The same things were measured in two ways. Each way mixes the same 12 hidden numbers, adds some noise and spreads widely along 6 directions of its own, which tell nothing about the thing.
Some things both ways: the first way, then the second way.
[ -2  -9  20 -34 -34   0 -36  44 -46 -39 -10 -10 -20  -5 -54  11  22   0
  -5  22 -18   7]
[-37  15  -9 -11  -9  11 -13   7  -2  -7 -39 -21 -40  77   1  21  24 -18
 -18 -18  26   6 -15  26  11  28]

[ -1  26  35 -42  -8   3 -21 -19 -50 -65   6  13  -9  23 -42  52  16  33
  27  21 -66 -16]
[ -7  29   2  20  11  -9 -11 -22  26  -5  17  17 -10  13 -39   1 -48 -23
   6   2  38   0   1  -3  19 -11]

[ -8  -8  -4 -29  12  13  24 -21   3 -42   3 -10 -35  40 -22  51   5 -17
  14 -34  -2 -14]
[-15   8   1  28   8 -17  16  25  -2 -17  -1  15 -15 -10  -5 -27 -30   2
  14  31  -9 -10  11  -6 -13 -12]

[ -4   3 -43 -22 -22   8  14  20   9  37   3  -6 -67 -12  37  20 -30   8
  34 -25   2   4]
[ -3 -17   7   1 -24   7  -2 -39  16 -17  51  32  14  -8  -9 -17 -30 -52
 -37 -23  -2  10  14 -17 -13 -11]

[-14   9  -9 -12 -15  10   4  16  19 -17  11  30 -29 -18 -25  39 -17   0
  15 -42   5 -41]
[ -9   8 -11   8 -14   8  18 -22 -13 -16  -6  19 -51  12   8  15 -33 -34
 -31  23 -40  13  23   1 -42  19]

[ 13  19   8 -40  31   4  -6   7 -13 -32  18  -8  22  13 -50 -22  44  18
 -40  21  -2 -32]
[  7  16   8   0   3  -9 -23 -36  10  27  22   5  27  22 -29   0  30  -3
  -9 -17  32   4  -6  -2  29  -3]

[-28  -8  -4 -15 -21  10 -15  -3 -11  -7 -18  -2 -41  27 -20  50   3 -37
 -32 -27  -6 -16]
[ 10  35  16  -5  26 -16 -20  47  29  -8 -19 -29  15  37  -5   5  -9  39
 -15 -18  -8   0  17 -22  20  40]

[  3 -10 -41   8  18 -15  25  28 -23 -21   2 -24 -26 -36  42   8 -30 -55
  41 -17  -9   1]
[ 14  -7 -25 -27   3  -2   4  34 -12 -20 -14 -18 -20 -44  18  -8 -20   9
  28   1 -34   1   6  -8  13 -38]

[  3  33 -16   0  10 -22 -30  20  12 -31  36  38  26 -85  12 -42   7  32
  19   7 -13 -34]
[ 33 -49 -11 -37 -40  20 -15 -29 -42  -2 -28 -16 -37 -31   2  36 -10   1
   3   9 -57  19  18   9 -31  -9]

[-25   4 -43 -23 -26  59  52  -6   8  -3   7  -9 -57 -17 -14 -24 -28 -52
   2 -31  34   4]
[ -7  58 -51  38  32 -22   9 -26  31  11   2   9  -8  -1 -33 -57 -19  40
  -7   1  22   7 -49   5  29 -39]

[ 10  11  -3   9 -51 -13  12  19   7   8  12  -2   3 -47  30 -42 -33  -7
 -12 -14  39 -10]
[-12  -9 -10 -11 -16  13  54 -12 -23 -16 -27 -19 -75  13  35  10 -14   9
  20  10  -6 -20 -30  19  -4 -23]

[-11  47 -26   2  46   2  -3 -22  15 -35   9  -7 -19 -19  22 -32 -13 -21
  56  -4   1 -11]
[ 44 -43  11 -21  14  30 -11 -49  11  34  36  10  43 -75 -31  10  24 -28
 -15   6  10  13  14  34  -9   2]

[   0  -36  -28  -80   21   10   12   38   -3  -11   15  -13    7   16
  -88   38  -12   27 -105  -13  -14  -11]
[ 14  20  -7 -25  -2 -29 -26  39 -10 -32 -12  -2   7  15  -2  11 -24  39
   8 -30 -25  35  24 -36  25  18]

[-23 -18  -5 -23  75  -5 -15  44 -53 -48 -14  32  44  18 -13 -41  43 -24
   2   0  -7 -42]
[-35  10 -20  11   9  -8  -6  24  21 -13 -26   0   3   5 -10 -48   6 -13
  -6  25 -35 -21  12  30 -42 -35]

[ 10 -18  23 -36   3  25  23  36 -23   4  14   2  52   3 -22 -70 -33  -7
 -78   3  29  10]
[  6  18  -2  35 -14  15 -33 -29  -8  37  11  19  31   9 -15  19   6   3
 -18 -18  46  -4 -20 -10  31   2]

[ 16  27 -37 -15 -37  -9 -28 -11  38 -33   0 -34 -50 -20  -6  72  40  26
  58 -12 -10  -7]
[  7 -26   8 -30  10  30 -21 -21  17   7  19   5  31 -14  11  11  10 -51
  -8 -10 -14  13  26   1 -24  -8]

[  0  37  -2  12  25   9  14   8 -17 -27 -24 -14 -29  18  20  11  50 -29
  79  -6  24 -24]
[ 35  -4  12  14   2  16   8  -4  -9  38 -30  -7  -8 -17   8  10  27  -8
 -15   5  -1  -2  -2  -5  10  22]

[  4  10  12 -49  47  34  20  19 -27 -34  13   5  38  40 -28 -32   5   2
  37  19 -11 -35]
[ 11  48 -40  47   8  -5  -3 -25   6   0   5  44 -14 -45 -11 -32 -64 -12
  -3  26  23   0   3 -10   5 -22]

[-37 -36  -3 -21 -20   3   9  10  -9  -2 -11  10  -7  -4  20 -37 -43  -7
 -54 -18  18  25]
[-43 -18   6  10  16  19  28  15  21 -11   5  20  19   9  22 -37  -9   5
   2   7  -6   2  -9   9 -34 -22]

[-19  32  24 -11 -85   9 -17 -17 -46 -18 -18  37 -53 -49  -8 -45   6  42
 -52 -11  35  64]
[-36  -7  10  30  -3   9  30  -6 -19  -7 -26 -12 -10  77  24   4  21  48
  -6 -14  14 -10 -61  -3  -8  14]

[ 24 -42 -30 -10  37  21  31  60  41  -6  20 -46  23 -50  -3  -6 -19 -64
  23  -4  -2 -18]
[  0   0 -29 -26  -6   6 -47  11 -25 -27  -2  -8  20   6  29  24 -21  13
   0   0 -49  12  29 -27 -37  -1]

[ 19  42 -10   5  20  11  15 -18  -3 -14  21 -35 -20  -5  30 -14  33 -41
  45  17  -3 -32]
[ 21  29 -14  14  15   0 -14   7  -8  24   7   6  27  -1  23  -3  -2  35
 -11 -24   7  19 -13 -55  37   8]

[   5  -10   -9  -27  -73    5    0  -42   -7   21    0   -2  -18  -34
   -8  -31  -68  -17 -108  -36   18   38]
[-38 -16  14  19   4  25  12  13  10   1 -26 -35  -5  63 -21  14  17  41
   3 -42  52 -11 -86  21  43 -17]

[ -3  39  -6 -25 -33   6 -22 -42  16 -33  35   3   4  -2  -1 -23  -4  27
   4  11  -8 -13]
[ 24 -43  35  -9 -12  20 -18  20 -18  11 -39  -8  15   0 -19  41  12  42
  17 -21  19  26  -4  11  22  34]

[-46 -18 -11  -9 -32  21  28  41 -22 -22  -7  -6 -18  25  15  -2 -47 -40
  -3  -3   7  10]
[-34  22  -2 -11  -2 -14   9   0  32  -9  26   1  -7  18 -18 -19 -22   5
  -8   6   2 -26   9  31  -1 -36]

[ -9   1   9  -9  44 -29 -10  48 -66 -45 -10   9 -12 -13 -16 -14  32  -8
  -9   3  -3  -9]
[-46  11   1 -15  22  -8  12   5  12 -32  31  25  34  39  30 -24  35 -43
 -10  -3 -23   3  13   0 -42   2]

[-11  22 -15 -40 -72  30   7 -23  44  -6  21   3 -17  17 -12  21   3  45
   0 -13  16 -25]
[-21 -31  38   2   5  38  12 -10  23   1   7  32  18  20  -4  24  -8 -33
 -14  -3 -23  22  14   8 -40   6]

[ -5 -32  17 -63  16  49  60  -8  -1 -12  10 -39 -36  68 -47   7  20 -16
 -40  -1  20   4]
[ -3 -11  17  29  27  -4  11  20  -1  23  -4  -4 -11 -10 -38  -6  12 -14
   8  29  -8   4   0   3   7  -5]

[-36   6 -28 -24  52  -1  -3  35 -13 -35  20   7  -2  41 -31  16   4 -28
   6   5 -19 -83]
[ 36  12 -10 -50  15 -12   1  10  31  -1   3  -9 -35 -54 -34   2  -9 -37
 -22  20 -58  26  62  33  -2   4]

Other things, the second way, with their names:
<696>: [-23   5   0  34 -17 -29 -24   1  -6  14  -4   5   3  20 -45 -36   5   7
  -5  13   4  -7  -5  -2  11 -31]
<261>: [  0  -7  -4   7  19  46  30 -58  29  44  51  36  23 -27  23 -20   9 -31
 -42  -2 -24  18 -20 -12 -24 -31]
<467>: [ 35 -23  21 -10  15  17 -29 -14   4 -20  15  23  57 -30 -28  43 -19  -8
  26 -17 -26  29  16 -10 -22  -8]
<486>: [ -8 -19  20   2 -32 -20  23   7 -35 -25 -31 -20 -55  43 -23  24   1  27
   9  -5  16   0 -20  20  15  27]
<560>: [ 51 -33  27 -13  -2  12   4  -7 -14  -1 -44 -22 -14 -24 -11  45 -15  42
  32   3 -33   0   1   9 -11   0]
<186>: [-10  15  -7 -10 -12 -28  13 -11  12 -18  21 -36 -42   0 -31  -7 -29   8
   4  16 -13 -56  -2  26   4 -52]
<547>: [  4  15 -22  -7  15   2   1  -6  25  -9  56  19  35 -48   3 -24 -25 -19
 -16 -13 -19   4   3 -15   4 -45]
<674>: [  7  17  -1  -3  29  24 -27  39 -14  15 -24  11  49  18  43  28  28  28
   0 -28   0  42   5 -34  14  47]
<526>: [  5  20 -32  -9 -17 -33  12 -21   5  -7  23  -1 -37 -24 -23 -39 -30  13
  -2   2 -17   0  -3   0  28 -53]
<321>: [ 30  -5   3  -7  18 -14 -21 -10  18   6   4 -22  32 -29 -55 -16  18  26
   8  -3  42 -11 -11  35  28  -1]
<821>: [-23 -33  43  11 -21  -3 -13 -19 -22  -6  19  20  52  46  -2   6  46 -26
   8 -10  21 -10  -1  -6 -19   3]
<675>: [-16 -42  37 -82 -27  16 -19  40  -4  -6  -3 -31  20  27 -16  71  65   3
 -20 -26 -54  11  35  62 -10  17]
<757>: [-12  11  10  32  11  14 -19  49 -23  -4 -49  10  11  49  24  28   3   9
  -1  -7  -2  26   3 -37  -9  55]
<214>: [ 30   2 -28 -20 -10 -18 -27  -5 -17   0 -31 -54 -47 -38 -46  16   5 -18
  35  30   7 -48   7  50  18 -37]
<726>: [ 16  -4  23 -20 -26 -32  55  -3   5 -19  13 -28 -84 -21 -14  -5 -53   7
  26  21  15 -52  10  20  29 -34]
<420>: [-12  31  -6 -38 -11 -49 -18   2  -4 -66  60 -23   7  24   9  19 -40 -14
  30 -10 -33 -52  32 -33  -7 -56]
<644>: [ -9  10 -30   8  23  49  27  18 -10  34  -5   5 -12 -26  59  11  17 -19
 -18   3 -16  11 -23 -10   5  -6]
<655>: [-21  10 -34  43 -16  -1  16 -19 -15   3 -11   7 -53  11 -20 -27 -20  -8
 -15   7  19   6 -43   0  20 -20]
<387>: [ 28 -19   3  -8  12  24  -7 -47  13  24  23   4  35 -35  -6  -8  23 -24
 -11 -11  50   0 -10  18   7  10]
<243>: [  4   9 -21 -20  18   0 -10  20  23   9   9 -15   7 -47  -3 -31   5 -28
  -3  19   4 -19  31  25   5 -20]
<286>: [ -2   9 -12  31  20  51  -2 -52  21  44 -12  54  11  -2  -5  -1   3 -33
 -12  -6  21  52 -24   3  -2  -7]
<435>: [  4 -11  16   4  -1   8 -21  25  -3  13  17  28  60 -20  16  -2  -4  11
   1  -6  -9  12  27 -29   1  -5]
<823>: [-41  19 -17  23  -8 -24 -23 -40  26 -15  38  22  19  37 -30 -57 -19 -17
 -34   6   5 -13   4  -1 -30 -27]
<545>: [ -3 -24 -39  -4 -34  42 -16 -54 -20  52   5  16 -15 -51   4  -8  22 -51
 -25  19   6  -2  -6  40  -6 -45]
<228>: [  1  -6  20   8  13   0 -11 -81  20  30  37  35  30  31 -54 -18  53 -57
 -32 -20  54  45 -16   9  12  30]
<123>: [-23 -19  12   0 -23 -28  14  18 -28 -40  -8 -15  -9  34  -2  -3   6  38
  -8   7 -23 -16  -1  13 -25  16]
<585>: [ 30  12  36 -10   3  -9   2  17   2 -17 -11 -29 -27  19 -17  59 -24  10
 -13   0 -16 -11  31  -3   1  58]
<563>: [-18  10  23  11  -5 -19   1  -3   5 -18   6 -10  -8  51 -15   2 -10   4
 -12   1   5 -21   4  -7 -11  16]
<338>: [-13 -12  22 -13  -3  18  -8   4  30 -15   3  -4  14  11 -15  20 -26   3
   0 -11  14 -19   5  30 -12  -7]
<297>: [-17  -6  39  17  22  -7  29  33   4 -37  -9   5   1  42   4  11 -22  23
  15   0  -9   7  -2 -19 -19  32]
<642>: [-28 -30  20  40 -20  28  24  -7 -10  22 -41   9 -32  43 -21  -6  14  11
 -27  -7  42  24 -48  26  14  29]
<165>: [ 28 -38 -33  12  15  70  -6 -30  -1  65 -30  29  -5 -72   2  -5  13 -26
 -45  28  -3  64   3  31 -23  37]
<77>: [-48  -9   4  32   2  14   9  -2 -11 -16  -7   7  18  68  12  -3  14  29
 -22  -9   9  11 -41  -2 -32  24]
<108>: [ 21 -17  -1 -18   4  31  35 -13  -2  30 -31 -25 -78 -10  16  23 -12  -5
  -5   8 -39  20 -11  -5  11 -11]
<237>: [ 16  18  26   1  22 -19 -18 -14   3 -19  24 -12  56  33  -8  30   2  53
  10  -8  -3 -29   3 -15 -22  13]
<8>: [ 26 -19  -1  -4  19  15 -28  13  18  24  15  11  54 -62  -9 -23   1  -8
  -9  12 -19  15  35  -6  -7 -11]
<472>: [ 24  49 -42 -17  24 -29 -19  23  24 -22   0 -24   5 -35  10 -38 -47  46
  22   5  -9 -25  20 -13  14 -32]
<748>: [  3   8 -25   7 -17   1  11   9 -17   9 -12   4 -10 -15  29 -24  -4  26
  -2 -16  33  -3 -26  -3  39  -7]
<40>: [ 40  13   0  26  51  -5  17  26  22  49  10   9  20 -69  14 -64   0  -7
  16  20   4   9  10 -54  45 -23]
<177>: [ -2  16   2  -2  -4   1 -73 -22   7  -1  25  36  93  13 -16  11  11   0
  -6 -24  37   6  27   2  -4  15]
<489>: [ -5 -16 -17  31   5  38  21 -31 -13   7  -8  22  -7 -19  20 -14   4 -34
 -32  17  14   9 -20  16 -37  26]
<99>: [ 10 -33  29 -41  21  37  -3   7  21  -1   0   0  10 -10  16  22  13 -68
  17  -9 -10  20  31  -2 -14   1]
<525>: [ 17  13 -11 -25  19 -12  -3 -17  20 -40  25 -14  37 -15  35 -25 -15  -3
   1  -1 -27 -38  21  -9 -46 -17]
<57>: [  0  32 -18  -3  -5 -12   3 -49  13   9  20  -9 -15  16 -28  -6  21 -13
 -31 -17  31 -16 -27  32  22  -4]
<389>: [-12   0 -53  -7   8  40  -9  23 -27  25 -38   0 -14 -35  33   5  45 -38
 -25  27 -44  21   8  31 -27   6]
<422>: [-10   7  17 -16  13  -3 -39   5   8  11  31   6  81  21   8   9  44   9
  15 -22  13 -14   8  -9   7 -17]
<750>: [ 50  51 -28  20  35 -11  -7  -4  16  17  13  25  29 -43  27 -38 -31  22
 -13  -2 -10  21  16 -63  19  10]
<88>: [-36  -9   8   3 -18  13  15  15 -21 -13 -18  -1 -21  60  28  19  12  -3
  -2 -27 -25   9 -32 -21   1 -14]
<591>: [ 27  14 -16  28 -22   7 -34 -36 -10  14 -26   4  22  -1   9 -13 -27  50
  10 -16  61 -19 -26 -12  20  -7]
<335>: [  4  -3  -4 -23 -18 -21 -48 -54  21 -11   9   6  26  -6 -37 -34  -5 -19
  18  14  16 -28  36  38 -33 -40]
<498>: [ 22   1  28  -6  17  12 -37  44  -1  12 -14   7  63   4  -6  41  30  14
 -14 -24 -14  30  25 -12  10  51]
<427>: [  8  15  -3  33  22 -32  13  -5   1  -7 -11  22 -20 -28 -25 -57 -16 -30
  26  57  -5  -2  29  -1 -24  -6]
<314>: [-35  -7  31  -1 -22 -16  10  -4   4 -32  14   5  -9  55 -21  18 -23  24
   6 -11 -14  -4  -4   4 -13 -15]
<804>: [-12  -5  -6   8  27  46   4  20   0  14 -24  16  26  -8  45   8  18  -4
 -16  18 -22  16   7  10 -44  27]
<516>: [ 42   8  29  21  -6 -39  43 -20   0 -27 -10 -15 -56 -14 -16 -24 -63  36
  19  23  60 -44   5   3  22  37]
<535>: [ -4 -28  14 -12  16  41   6 -29  19  36  22   6  30 -22   4   6  38 -38
 -32  26 -27  -8  21  38 -52  -1]
<648>: [-19  35 -23   1   0 -40  67 -17  31 -60  56 -20 -44  -3  28 -68 -65   1
  -4  -6  43 -65 -29  -5  18 -38]
<229>: [-57 -44   5 -18 -25  30  -1  31 -10 -27 -27 -46 -41  40 -16  46   5 -17
   9   6  12 -42 -26  75 -16 -20]
<670>: [ 25 -42  40 -15   6  30 -36   8  29   9  -3  25  81 -22  -1  -8  19 -13
 -25 -15  13  28  45  11 -26  54]
<565>: [ 29 -29  14 -12 -10  11 -24 -34 -12  41  -1  16  27 -16 -34  17  45   6
  -6 -17  24  45  -5  16  28  19]
<84>: [ 15   1  -5 -12  13 -29  18  59 -30 -41 -29 -41 -34 -10  17   3 -14  20
  30  23 -48 -18  18 -14 -12  10]
<654>: [ 18  16 -36 -18 -13 -34  33  17 -22 -40 -25 -38 -77 -16  -3 -14 -23  21
   1  -3  -6  -5 -15  13  33   0]
<316>: [ 29 -11   1  40  -6  11 -24   0 -34  28 -28  38  10 -25 -20   5  10 -15
  -5   8  44  49   5 -15  28  54]
<756>: [ 34  17   2   7   2   0  17 -21  -8  13   2  38  10  -6  26  -3  -2  26
 -18 -33  11  53  -8 -46  33  39]
<798>: [ 14 -22  -8  32  15  19  37  10 -10  42 -14 -15 -46 -40  -3 -27  11 -26
 -11  20 -18   7 -35 -19  26 -30]
<640>: [-28 -44  21 -23 -18  37  11  16   1 -10   0  -3   0   5  16  26   1 -10
 -23   5 -25 -12  18  40 -39   6]
<550>: [ 17  -2  17 -14  18  -3 -42  24   0 -30  18  20  71  -8 -10  30  10 -30
  -9 -12 -43  25  48 -19 -34  35]
<292>: [ 35   9  -2   2   8  -3   2  56 -20   8 -22   3   1 -33  17  11  -6  23
  -2 -13 -30  37  15 -47  42  20]
<327>: [ 14 -39  42  12 -12  10   1  32 -37  -1 -32 -21 -20   5  -1  49   9 -16
  -9  27 -22  -9  36   5 -29  61]
<276>: [ -8   3   1  -8  26  22  10  49  13 -27   2  20  21 -22  46   6 -30 -21
   4   3 -57  16  34 -27 -35   2]
<440>: [  2 -51  53 -21 -28  -2 -22   9 -27 -20   8  -9  35  16 -24  55  25  -3
  11  -4 -33 -17  27  16 -30   8]
<344>: [ -7 -42  19 -30 -19 -18  -5 -24  10 -26  22  -7  17 -10 -52 -19  25 -22
   0   2   3 -19  10  60 -22 -24]
<741>: [ -5  14 -23  22 -29 -44   6 -26 -27 -13   8 -35 -46   9 -29 -28   0  -3
   7  15  27 -60 -36   7  26 -46]
<380>: [  5   5   7  33   8  23  46 -23   9  44 -12  21 -39   7  15 -23   1 -21
 -27  -3   2  29 -29 -29  26   3]

Some of these things the first way, each followed by its name:
[-17  -2 -65 -46 -14  54  51  43  24  12   0 -50 -60  24   5 -33 -12 -10
  49   3  50  22] : <344>
[ 12  15  -8  -5  56 -22  11  -1   0 -35  25  15  41 -18   9 -16 -11 -17
  -9 -25  -2 -44] : <440>
[-10  44  -7 -20  18  21 -18  10  -8 -47   1 -34  12  56   2 -11  30   4
  61  49 -10 -12] : <640>
[-17 -23  28  -5   9  23  30  42 -35   0  -9  -3 -24   4  13 -14 -12 -43
   9  -2   0   3] : <563>
[ -1  21 -21  31  21 -41 -31  28 -23 -13 -27  32  -7 -67  36 -19  -3 -12
   8 -41  21  -6] : <525>
[ 60   4 -20 -34  41  12  52  64 -10  -7  15 -78  21  19 -17  25  29 -15
  18  28  -7 -32] : <420>
[ 19 -11 -68 -27  -8  15  27   7  55  19   3 -62 -27  23  -4   8 -25 -37
 -22 -45  63   7] : <748>
[ 20 -18  -3 -17  -4 -27 -14  14  13 -23 -12 -38 -18  -7  -3  74  22  13
  28  -5 -29 -20] : <99>
[  6  26  10 -56   1   2 -14 -28   8   3   4   5 -11  41 -47  21  68  69
 -63  -8  12 -38] : <380>
[ 29  -3 -34   9  -5 -43   3 -36  42 -23  15   6 -31 -51  15  47  -9 -19
  -4 -94  29 -19] : <821>
[ -3 -53  -3 -41  82  37  64  44  -8  -3  19 -24  21  37  -3 -38  26 -50
  -5   8   3 -35] : <696>
[ 13  36 -10 -38  46 -14 -45 -21   0 -49 -20 -15 -10   4 -55  20  35  37
  -8  -7  -6  13] : <387>
[ -6  53  -8 -31  22  21 -56 -60  62 -38  47   4   5  10 -25 -59  47  21
  37  30   1 -55] : <165>
[-13  13  26   8 -39 -44 -23 -49 -58  19  19  54 -50 -37  48 -67  -8  -1
 -84 -33  17   4] : <798>
[ -3  28 -24 -35 -37   8  11 -16 -10 -31  18  41  -4 -57 -20   3 -51  45
 -13 -31 -16   6] : <467>
[-13  19  52  -9 -30 -14 -30 -19 -32 -28   6  38 -35  16  -7  -8   9  10
  -9 -15  14   3] : <327>
[ 28   9 -31 -46 -36  26  26   7 -10  -3 -17 -49 -97  11 -44  39  39   7
  -3 -38  53  55] : <741>
[-14   8  31 -43 -53  10  -8 -34  25  28  -6  14 -38  50 -24  -6 -25  50
 -60 -33  51   4] : <516>
[-18   9   6 -15 -11 -18 -38 -66  12 -12  23  42 -16 -13  -3 -20 -25   1
 -49 -40  -2 -32] : <642>
[ 14   6  -9 -45  15  62  35  -5  29   4  10 -43 -22   8 -34 -45  27 -15
  12  20  28  11] : <77>
[ -8  27  35 -30  58 -10  -7   7 -68 -58  12  18   5   7 -31 -23   9   6
   2  27 -40 -21] : <486>
[ 14  13 -79 -51  25  13  18 -15  36  -8   0 -44 -38  29 -46  66 -17   1
 -44 -48  18   5] : <547>
[-27 -29  33 -19 -17 -37 -13 -20 -21 -23  28  83 -18 -22  -9 -32  -7  15
 -71 -60  25 -38] : <427>
[ -7  -6  23 -18  -4  -1   4 -20 -11 -21  38  24 -27 -15  13 -49 -31 -24
  20 -12  -1 -12] : <316>
[ -7  56  -9   2   5  -4  -8 -12 -42 -58  -6   0 -27  14  -1  37  22 -17
  45  -2 -23 -16] : <186>
[  0 -14 -19 -29  -3  -9   4  11   0 -15  -3   0   6  14 -22  40 -21   7
 -48 -43   7 -16] : <276>
[  7  22 -14  12 -25 -41 -17  -8 -15 -44  21   8  21 -37  17 -22   1 -17
 -43 -22  23 -13] : <422>
[ 24  25 -32 -52  34  11   3 -10  10 -30  23  -9 -11  21 -61  27  30  15
  -5 -17   5 -38] : <550>
[ 24  47 -39 -22  10 -32 -53 -18  31 -63  27  -1  22 -20 -32   4  35  30
  -6 -22  17 -20] : <545>
[ -8 -17 -23  -4  28 -14  14   2  13 -31  10  -9   5  11  22  28 -22 -30
 -13 -36  -1  -9] : <435>
[ 17 -10  28  -9  38  -3   5  -1 -19 -38  15   4  18  -8 -12   5  14 -51
  26 -12 -24 -53] : <757>
[-28  22 -10  38 -13 -19 -20 -16  32 -16   7  29  -1 -31  43 -39 -20 -41
  -8 -43  45 -31] : <535>
[-26  60 -13  36   7 -21 -17 -26 -16 -31  -8  34 -34 -55  53  -6   5  -2
  34 -22  -7  -8] : <261>
[-13 -36 -47 -19 -12  15  13   6  52  16  16   5 -47 -22  -3  19 -17 -35
 -11 -58  24 -15] : <823>
[-21 -35 -40  15 -38 -19 -16  42  36 -25   4  35   4 -78  28   3 -29 -10
  26 -54  21 -18] : <335>
[ -6  31 -43  -6  15 -19  -1 -31  30 -25   1   9 -51 -32 -15  68 -19   3
   1 -61  -5 -26] : <756>
[ 13  46   4 -39   3 -42 -55 -27 -51  10 -23  -4 -38  44 -25  -7   9  49
 -85  -9  12  17] : <648>
